The same things were measured in two ways. Each way mixes the same 12 hidden numbers, adds some noise and spreads widely along 7 directions of its own, which tell nothing about the thing.
Some things both ways: the first way, then the second way.
[ 30 -17  24   8  15 -17  60   5  18  17 -25  -2 -15  -3 -16  -2   0 -24
 -17 -12  22   1  27 -15 -38]
[ -6 -20   3  -1 -13 -13 -11  10   1  -5   1 -26  -4   6 -11  10  -5  28
 -13  -1   4  -8]

[ 38   2 -10  -3 -10  21  33  26  10  14  15  -6 -15 -27  20  -8  11 -16
 -26  -9   5 -14  20  -6   6]
[ -1 -25  17   6   0  -5  24   1  -3  27  -1 -12  11  14 -33  20  -5  34
  -9  -2  14   2]

[  7   7  28   6 -14 -14  -6  -4  -5 -20  19   1  -8  23  -6 -13  32   5
  20  -3  -9  16 -18  14 -37]
[-39  -5  14   8 -22  -7  12   8   6 -18  14  10  12  30   9   0  27  17
 -20 -13   7  21]

[ 19  18  22 -21   7 -26   3  17   6 -23 -16 -20 -19  28  27 -16  -8 -11
   5  16  -4  10  -4   4 -14]
[ 11 -18   8  -2   2 -10  13   4 -16   7   6 -12  -1   9 -10 -15   6  13
  14 -12  -2  -6]

[ 19 -26  19  -4 -20  19  25   7  27   9  -7   8  -7 -30  27   0 -48   9
 -25 -10  12   0   0  16  27]
[ 13 -29 -21   5 -15 -15   7   1  -4  -7 -10 -29  -2   8 -25  10 -24  26
 -18  -8  -3 -12]

[ 26  -4 -27  15 -25  20  37  10  18  31  11   5  -6 -40  10 -11   5 -12
 -12 -15  -2 -11   8 -19 -15]
[  2 -33  19   4 -14  -9  11   8  -9  30  15  -3  18  13 -17  13   7  25
 -36  -7  -8  -5]

[ 35 -21 -27 -20  -2   6  16  12  27   1  21  18   7 -18   1 -24  20 -11
 -12   4  17  -7  13   0   0]
[ 29 -12  22   4  -3 -15   0 -14  -4   3  -1   7  -5 -19  25  24 -42 -10
   7  20   0 -37]

[ -7  -1  -3   4  22  -6  17 -15   1  22 -17   3 -12  -5 -19   6   4 -29
   1 -24   8 -15  -6 -15 -35]
[-13  26  25 -10  20   1 -13   3   0  10  20  16  12 -30 -10  27   6   9
  21  18   7 -16]

[ 32 -11   4 -31  -1  -3   3  23  28  -4 -11   1  -7   5  31 -27 -18  -5
 -14  28  14  -4  13   6  16]
[  7 -10  23 -13  -3 -11   0   4 -11  15  -7 -24 -10 -11  -6  11  -9  13
 -23   3  -7 -12]

[  8 -32  22  26 -14   5  21 -33  19  19 -18  25 -23 -33   2  17 -42  16
   7 -11   6  21 -20  -8 -45]
[  2 -28  -1  -1 -23 -31 -25  31  -7 -21  18  28 -11  13 -22   2   0  26
 -44 -35   0  25]

[-15   5 -24 -15 -33   9 -49  -3 -26 -17  41   7  27   8   7  13  20  21
  -1   2  -1  20 -14   8  45]
[ 12 -20   5  32  -2  -3  31 -26  -8  25 -21  -6   8   6  -2  17 -35  22
  14   5   4 -12]

[-18   0 -35 -15  -2  38   7  10  -2  -5  17   4  21 -14   2   2  12   6
 -25 -15 -15 -24 -16  63  64]
[ -2  10 -30 -17 -10 -32   0  12   7 -21 -32  -1   7 -30  15  22 -14 -15
  28  13 -42   0]

[ -5  18  -2  -9   6 -25  -6  25 -12  -9 -16   6  13  17   2   8 -23 -16
  10  22  33  16  13 -37  11]
[-18  18  16  13   7   3 -21  -4  13  18  -8  12   3 -41  11  26   4  13
   6  15  -4  -5]

[ 29   4  -6 -22 -25  18 -15  31  16  -7  31   5   8 -10  23 -14  -4  34
  -3  15  -4   3  14 -16  21]
[ 12 -30  31  11 -20  -6   0  -3  11  19  24   2  -9  -1  18   6  -1  17
 -50  19   0 -13]

[ 23   3   0  -9 -32  15 -32   8  12   3  26   0 -26  -2  22  -6 -13   0
   6  -5  -3 -11 -18 -13  21]
[ 13 -28  15  30  20 -11  -1  -4  13  24  24  61  33  13  13   3   8  14
 -30  -1   9   5]

[ -8   3  -9  13 -37  -2   0  21  -1  -5  12  18  20  -2   6 -16  14  13
   1  13   3  30  -4   6  -7]
[-11 -19  17  -4   7  11  -3   6  16  14  38  17  17  -4 -13  23  11  16
  -5  17  15 -20]

[-22   2 -20 -19   5 -36 -23   2 -29  11   0  16  41  32   3  -4 -11 -16
  19   8  25  14   4 -13 -10]
[  1   0  27  15  -5 -27 -19 -13  -6  27   6  17  45 -11  14  19 -18  -3
 -33   2  -2 -22]

[ 57  -9  15 -24   0  20  17  -6  18 -13  23  -8 -37  -5  31 -11  -6  -7
   4 -20  -7 -38 -15  35  16]
[-38   6  24  -1 -28 -23   7  -3  -8 -14 -23  -8  18   3  18  17  16   4
 -37 -16 -23  40]

[-23  12  -7 -15  25 -13  11 -14  -9  18 -51  -9   4  35 -29   7   7 -39
  -3 -10  22 -37   3   3  19]
[ -2 -30 -16  13  -3 -21 -12  26  -7  18 -14  15  14  17  -5   2  20  27
 -33 -21 -25   8]

[-29   9   8   1  34 -21  12 -16 -27  10 -48 -23   7  24 -45  19  22 -31
   3  -8  -2  -9  13  17  -1]
[-25 -52 -23   2 -22  11  37  26  10   6 -22 -20  16  38 -15   5   9  17
 -15 -19 -11   6]

[ 26 -20  13  -4  11  -8  23  -7  23  13  -7  -6  -2  -4 -23 -18  21 -19
  -9  -8   7 -17  22 -13 -21]
[  5   7   2  -9  10   4 -17   3  -7 -20  -3 -17 -27 -12  26 -16 -19  -8
  35   3  10 -39]

[ -7 -20  23  30 -11 -10 -11 -21   0 -13 -10  10 -27   8   1   3  -6 -11
   4  26  10  29 -31  19 -15]
[  8   3 -32 -10  40 -17 -32  14 -11   0 -17  23   3   2 -13   5  -4  12
  16 -15   2 -16]

[ 18  14  62  -7  18  -1 -31   1  -5 -29  -7 -33 -47  -3  31  15 -38  11
   9  -4 -16   4  -6 -23  -3]
[ -1  23   5   0  17   8   0 -16  -8 -10  -4 -13 -27 -17 -15 -14   8  24
   5 -12  14  19]

[-30 -15   2  15 -13 -11 -30  -2  -4  11  -9  20  12   8  -9  11 -28  42
  10  32  -8  45  -6 -10 -23]
[-37   9  38 -35  -3   3 -19  29  37 -10  30  23  -6 -36  21  34  32  -6
 -10  43  -4  11]

[  7   1  -1   0  19   6   4  12 -11  -9   8  -6   3 -14 -18  11   2  -4
   9  -1  -9  -6  13  12  18]
[-17   6   0   0 -18  -6  -2  12  17 -13 -38  -6  -5 -29  12  13 -19 -17
  19 -14  -5   4]

[-33   3  12  13  25 -42 -11 -11 -34   0 -25 -10  12  41 -55   9  42 -22
  10   4   6  20  14  -6 -32]
[-17 -25  -1   0   5  23   6  -5  19  18   8 -14  22   9  10  18   6  13
 -23  22   1 -25]

[-43  -8  -3  18  13 -20 -12  -4 -10  18  -9   7  36  11 -25   2  -5  10
  -6  12   5  17  10 -40 -26]
[ 20  23  31   8  22 -34 -28  15   6  -8  12  18 -16 -30 -10  26  -7   7
  61  -1  34 -26]

[-33 -20 -20  22 -22  -4 -26 -11 -13  22  -6  33  28   0 -10  -1 -12  14
  11  10  21  14  -5 -20  -9]
[-13  53  23 -18  20   4 -43 -18   3  13  -3 -12   2 -68  21  21   4  -3
 -23  33 -15 -19]

[-35 -25   1  12  35 -11   0 -43 -12  31 -33  -9   7  17 -52  21   5 -18
  -6  -8  -4 -21   1  13  -3]
[ -5 -18  -7  -8  10 -33 -30  46   5 -10 -15  25   8   7  -1  15  -2   2
  13 -22   1  -4]

[  8   5  11 -15  23  12   7   4 -19  -7  -5  11 -23   9  12  18 -14   1
   8 -10  15 -19  -6  25   7]
[ -4   4  12  12   3 -25   0  -3  16   6  -4  23  13 -12 -14  24  -3  15
  -8  -2  14  24]

[ 18  -9  26  12 -17  12  -9 -18   7  -8   4  15 -44 -11  21  18 -41   8
  22  -3   3   8 -40   8 -10]
[-11   7  -9  11  10   1  13 -13  11   3  -8  12  10  -4   9   9   6  10
  -1   8  -5   6]

[ 10  18  -8 -19  22  -6  16   1 -23   6 -33 -15 -11  18  -7   3  26 -10
  16  -5 -10 -18  18  26 -14]
[ -2 -47  17  -8 -13   9  45  12  -4  31  -1 -25   2  19 -21 -18   0  12
  -8 -17   4   6]

[ 10 -12 -34  -2 -20  18   9   3   5  25  28  15   6   9  -6 -24  28  14
   4 -27 -18 -30  -9  36  -7]
[  4 -16  13 -14 -13 -10  -7  15   0   8  28  -7  24  -6  24 -16   8  -8
 -29   4 -25  -2]

Other things, the second way, with their names:
<537>: [  5  10  15   5   2  -1 -14  -9  -5   9  10   0   7 -27  13  10  -8   4
  -4   9  -7 -18]
<93>: [-42 -28  24 -25 -20  14 -20  33  13 -10  39  14  12  -9   2  20  21   7
 -21   6 -10  16]
<389>: [ 16   1  -1  15   1 -27  -2   9  -3  12 -29  -3 -20 -20  -7   8 -17  13
  40  -7   0  -2]
<226>: [-10  -4  -3  -7   7  11   4  13   9   2   6  -1  -8  -6  -2  -3  27   8
   0  -5  -6  -3]
<367>: [ 18 -34 -25  -3   5  -6 -10  14  -5 -21  17  27  -5  15  -4  -7  -3  10
 -12 -22  -5  -1]
<126>: [-22   4  34  -9 -10 -38 -22  25  21 -17 -11   6  20 -15  -6  31  -8 -10
   4 -15  26   8]
<540>: [-15 -20 -12 -15 -13 -15   3   3   5 -23 -15  18  13  -1  31  11   7 -13
 -34   0 -45  24]
<39>: [ -6   2  23  -4  -5 -15  10  -8  16  21   9 -16  31 -27   2  27   4   8
  -9  33 -14   6]
<192>: [-10 -39  23  14  13  33  17   1  41  38  42  16  55  10 -11  52   7   8
 -13  26  33 -40]
<103>: [  7 -37 -12   1   8 -20   4  30  19  -8   7  29   6  17 -26  26   5  21
   9 -12  11  13]
<10>: [ -5 -35 -34 -15   3  -8  -5  25   0 -15  22  16  17  24  -7   4  13  14
   0  -1 -19 -14]
<351>: [-23  20 -12  -4  -4 -29   7 -20  16 -32 -46  -7   2 -22  41  22  11 -14
  23  23 -36  22]
<67>: [-11   0 -31   2 -19 -20  18   6  -6  -9 -16 -20  10  22  -1  -3  10  19
 -24  -7 -29   2]
<134>: [-20 -20   5 -26  -5  10 -25  34  -9   9  28 -26   4  -3 -14  10  20  18
   4   3 -13 -24]
<578>: [-18   1  24 -17 -11   0  11   1  16 -14  -2  -1 -31 -19  18  -5   0 -11
   7  17   9   4]
<33>: [  9  -4 -14  -6   1 -21 -30   5   1  12   4   9  18  -5  -3  10 -12   8
 -45   1 -11 -25]
<510>: [ 16 -14   9   0   6   2  14  -9   3  14  35  -6  21   2   5  25  15   6
   0  19 -11 -27]
<227>: [-15 -42 -14 -22 -20   4  35  17  10  14  32 -25  26  44 -34  22  17  29
 -36  15  -5 -10]
<516>: [  2 -23 -25 -13 -13 -26   3  16  -5 -23 -20  -4   2   7 -13   4 -10   0
  -2 -26 -16  10]
<506>: [  9 -21  -2  11  10   3   4 -12 -13  28  -7 -38   8   9  18 -16  11  17
  -8   5 -18 -29]
<65>: [ -7   7  33 -13  -8 -23  -8   6  -9  -3 -15 -19   0 -16   5  24  -4  -4
   2  -4  -8  -2]
<317>: [ 59 -17 -12  12  28 -21 -10   7 -33  -8  -6   7 -39  -7 -11 -33 -39  10
  68 -36  13 -21]
<431>: [-16  -6 -12   9  -4  -3 -12  -6   2  -1 -19 -15  14  -1   3  23  -9  15
   0  -1  -7  -8]
<550>: [-19 -31  -9  -9 -15  53  48 -14  -9  19  28 -24  -4  15 -17 -11  -2  27
 -19  17  -7  -5]
<40>: [  1 -32  -1  -2  -3   4  -6  27   7   2  13  -3 -10  14  -7   3   1  19
  -9  -6  10 -12]
<372>: [ 26 -30 -44   0   5 -11  -7  -4   2  -1 -17 -21   5  -2  24 -14 -17  -5
   8   6 -29 -31]
<77>: [ 10 -13  -1   7   9  -8 -19  -3   4  22  12  -7  18  -8  15  13  -2  15
 -11  23 -10 -28]
<503>: [-29  22  33 -14 -32 -48 -22  21  -3   1 -30 -17  22 -34   3  13 -10  -2
 -30 -14 -24  47]
<169>: [ -7 -12   6   8   0 -18  -7  14  -4  14 -14   8  18   0 -15  33  -4  16
   8 -14  -4  -3]
<520>: [ -6  19   3 -17   7 -31 -31   2   3 -36   2   2 -19 -15  32  -2  16  -8
   9  11  -7 -13]
<493>: [ 12  -9   1  -7   9 -27 -24  20  21 -25  25  32   8 -11  49 -15  22 -26
  24  -2 -13   9]
<385>: [  2 -25  -4  11 -17  -5   5  16  -4  11  10   1   0  16 -17   9 -11  30
 -14  -2   1 -23]
<433>: [ 40 -30   7   1  15 -15 -31  17  -4  17  43  14  13 -20 -16   9 -12  16
   7  -1   1 -25]
<193>: [-38  49  15 -13   0 -10 -10   7  14  -5  -1   8  15 -44 -19  35   0  12
  10  20   1  21]
<155>: [ 37  -9  29  23   2 -34 -17  -8   2  23  -4   3   5 -31  14  22 -25  10
  -7  13  -2 -15]
<88>: [ -5 -20   8   1 -24 -18   8   5  -3 -13  -9 -34  -8   4  18 -12  14  11
 -14 -11 -22  28]
<532>: [ 20  -6 -13   0  13 -34  17 -27   0   6 -30  -6   9  -2  14  -3 -15  -3
  -3  19 -15 -23]
<513>: [ -7   3   9  -7   7  11  -7  25  10   0   2  12 -17 -20 -25   6 -26   6
  29  -9  34 -18]
<273>: [  5  16   0 -10   4 -16 -35  -2 -19   5  -5 -30 -14 -21  -7  -7 -16  20
 -16   1  -2 -27]
<296>: [-19  -5  18 -27  22  25  -3  14   0  11  32   3  19 -13 -13   9  -2   3
  27  10  14  -9]
<286>: [-17  -4   5  -4 -29 -12  13 -21 -13  -9   3 -39  32   9  14  16   0   4
 -31   5 -30  -2]
<204>: [ 25  24  28   6  36 -40 -24 -17   4  12 -15  15  13 -38  19  22 -32 -21
  57  16  25 -46]
<96>: [ -3  17 -19  -6  -1  -2 -12  -7 -30  -7  -9 -28 -34   1   2 -15  -3  26
  -8   3 -17 -28]
<297>: [-19 -13   7  -3  -3  -2   9  14   5   6 -10  -9  13   6 -16  23  -2  14
  11  -7   8  -2]
<280>: [  6 -18   5 -10   1 -21  -4   6  21 -26  15  31   3  -2  16   9   1 -12
  -3   7   2   1]
<321>: [ 21 -30  10   9 -26   6  28  -2 -11  25  11 -29 -15  -5 -22 -16 -17  31
 -39  -3  -8  -3]
<249>: [ 12 -19   0   2   0   2   1   0   3   4  -4  -2  -7 -16  -5  16  -7  10
 -11  -3  -7  -4]
<220>: [ 22  12  -6 -17  36 -11 -32   8  -7 -16  17  19 -10 -20   1   0  -9  -6
  40   0  10 -37]

Some of these things the first way, each followed by its name:
[-23 -23 -41  27 -20   2  17  -9  -5  29   3  30  24  -2 -16  -3   8  15
  -7 -20   7   4  -8   3 -15]
<433>
[ 27 -24   1   1 -10  18  28 -25   8  17  -7  10 -19   6  11   4 -20  27
   3 -24  -1 -33  -8  24   1]
<88>
[  7  -8  24  26  -3   7  30 -20  20  20  -9  -1 -36 -25  -9  10 -16 -20
  -1 -28  -9  -3 -25  -4 -40]
<67>
[ 16 -27  30   5  26  -7  21  -5  -2   6  -4  -2 -12   7 -13   3 -15   0
   8  -6  -7  -7   6  38 -16]
<126>
[-21  -4   2 -16  30 -32 -25 -10 -19 -15  -9 -12  21  41 -14  -9  18  -2
   5  15  -8   6   2  16  -4]
<65>
[  8   7  13  -7 -21  24 -17  12  14 -14  -4   1  -9  -7  41 -11 -44  24
   9  19  -8 -14 -19  16  37]
<226>
[-24  13  -8  -7 -19  18 -20  -3  -3  -9  14  -7  37 -13  -6 -14  47   5
 -20  -1  -4  -6   4 -13  22]
<96>
[ -6  -4  27   8  -6 -22   1 -15  14 -12  -6   9 -18  13 -29   3  13 -10
  14  -3  -1  34 -29  10 -41]
<385>
[-25   3   2  13  12 -13 -32  -5 -24  -9  17 -12   5  34 -12   4   2  35
  18  -1 -38   5 -16   8 -11]
<493>
[  1 -25  14   4   1  16   7 -27   8   3  -6  24 -19  -3  -7   5 -11   3
  12 -15   4 -15 -31  50  -5]
<33>
[-13   7  -2 -23  40  -5 -21   0 -28   6   0 -28  23   5   8  15 -26  -4
  -3   0 -10 -23  22 -20  29]
<204>
[-15  -5  10  28  21 -37   1   9 -17  11  -7   6   0  14 -31   3  -4 -25
  20   9   8  25   6 -21 -47]
<192>
[ -3   5   3   6   9  -6  15 -18   0   7 -20   1 -25   1 -52  10  51  -7
  14 -40 -11   3  -4   6 -51]
<321>
[ 26 -10   0  -6   6  14  13 -16  19   5  -3 -17 -25 -22   7   2  -5  -7
 -13 -22  -9 -23  -1 -13   6]
<317>
[-37  12  19   6  37 -22 -37   3 -29  -1  -4 -26  11  -4 -54  22  29 -13
   5   0 -24  30  21 -23 -23]
<513>
[-12   4 -30  -4  13  -2  43   8  -8  21 -17  -8  39  10 -13 -15  29 -17
 -22 -12   5 -31  25   8   7]
<134>
[ -6 -12   8  -2  18 -15  15 -21 -12   1 -25  11  -5  28 -20   7   9 -14
  10  -1  16  -6  -8  36 -14]
<297>
[ 21  24   3 -11  10 -13  23  52   1 -17  -4 -34   3  -9  27  -5 -10 -27
 -34  20   9  15  37 -39  28]
<351>
[-21   2 -33  -4  12  -8  10   3 -19  10  -7   5  33  10 -11  -1  16 -27
 -12   3  21 -10  11  -3  18]
<169>
[ -1   9 -21   3 -28  11   6  -2 -16  25  -6  13  11 -41  21  18 -15   9
   4 -13   9  24   8 -33 -21]
<550>
[ 19  -9   6  34 -41   5  36 -12  19  -1 -16  11 -34 -19  -9  -5  29  -6
   3  -3  -2  28 -22  24 -39]
<532>
[-32  10 -16   9  18 -35 -11   2 -24  14  -9  -3  30  10 -28   4  14 -20
   6  -5   9  19  18 -52 -33]
<537>
[ 13  -5  38  13  12 -22  43  -1   8 -13 -21  15 -43  18   4  -3   1 -11
  10   8   1  33 -28  49 -74]
<227>
[  7 -10 -16 -31  10  14  -4  -5 -15  16   4   4   3   9  26   0 -14   2
  -3 -17   2 -35  -2  37  23]
<296>
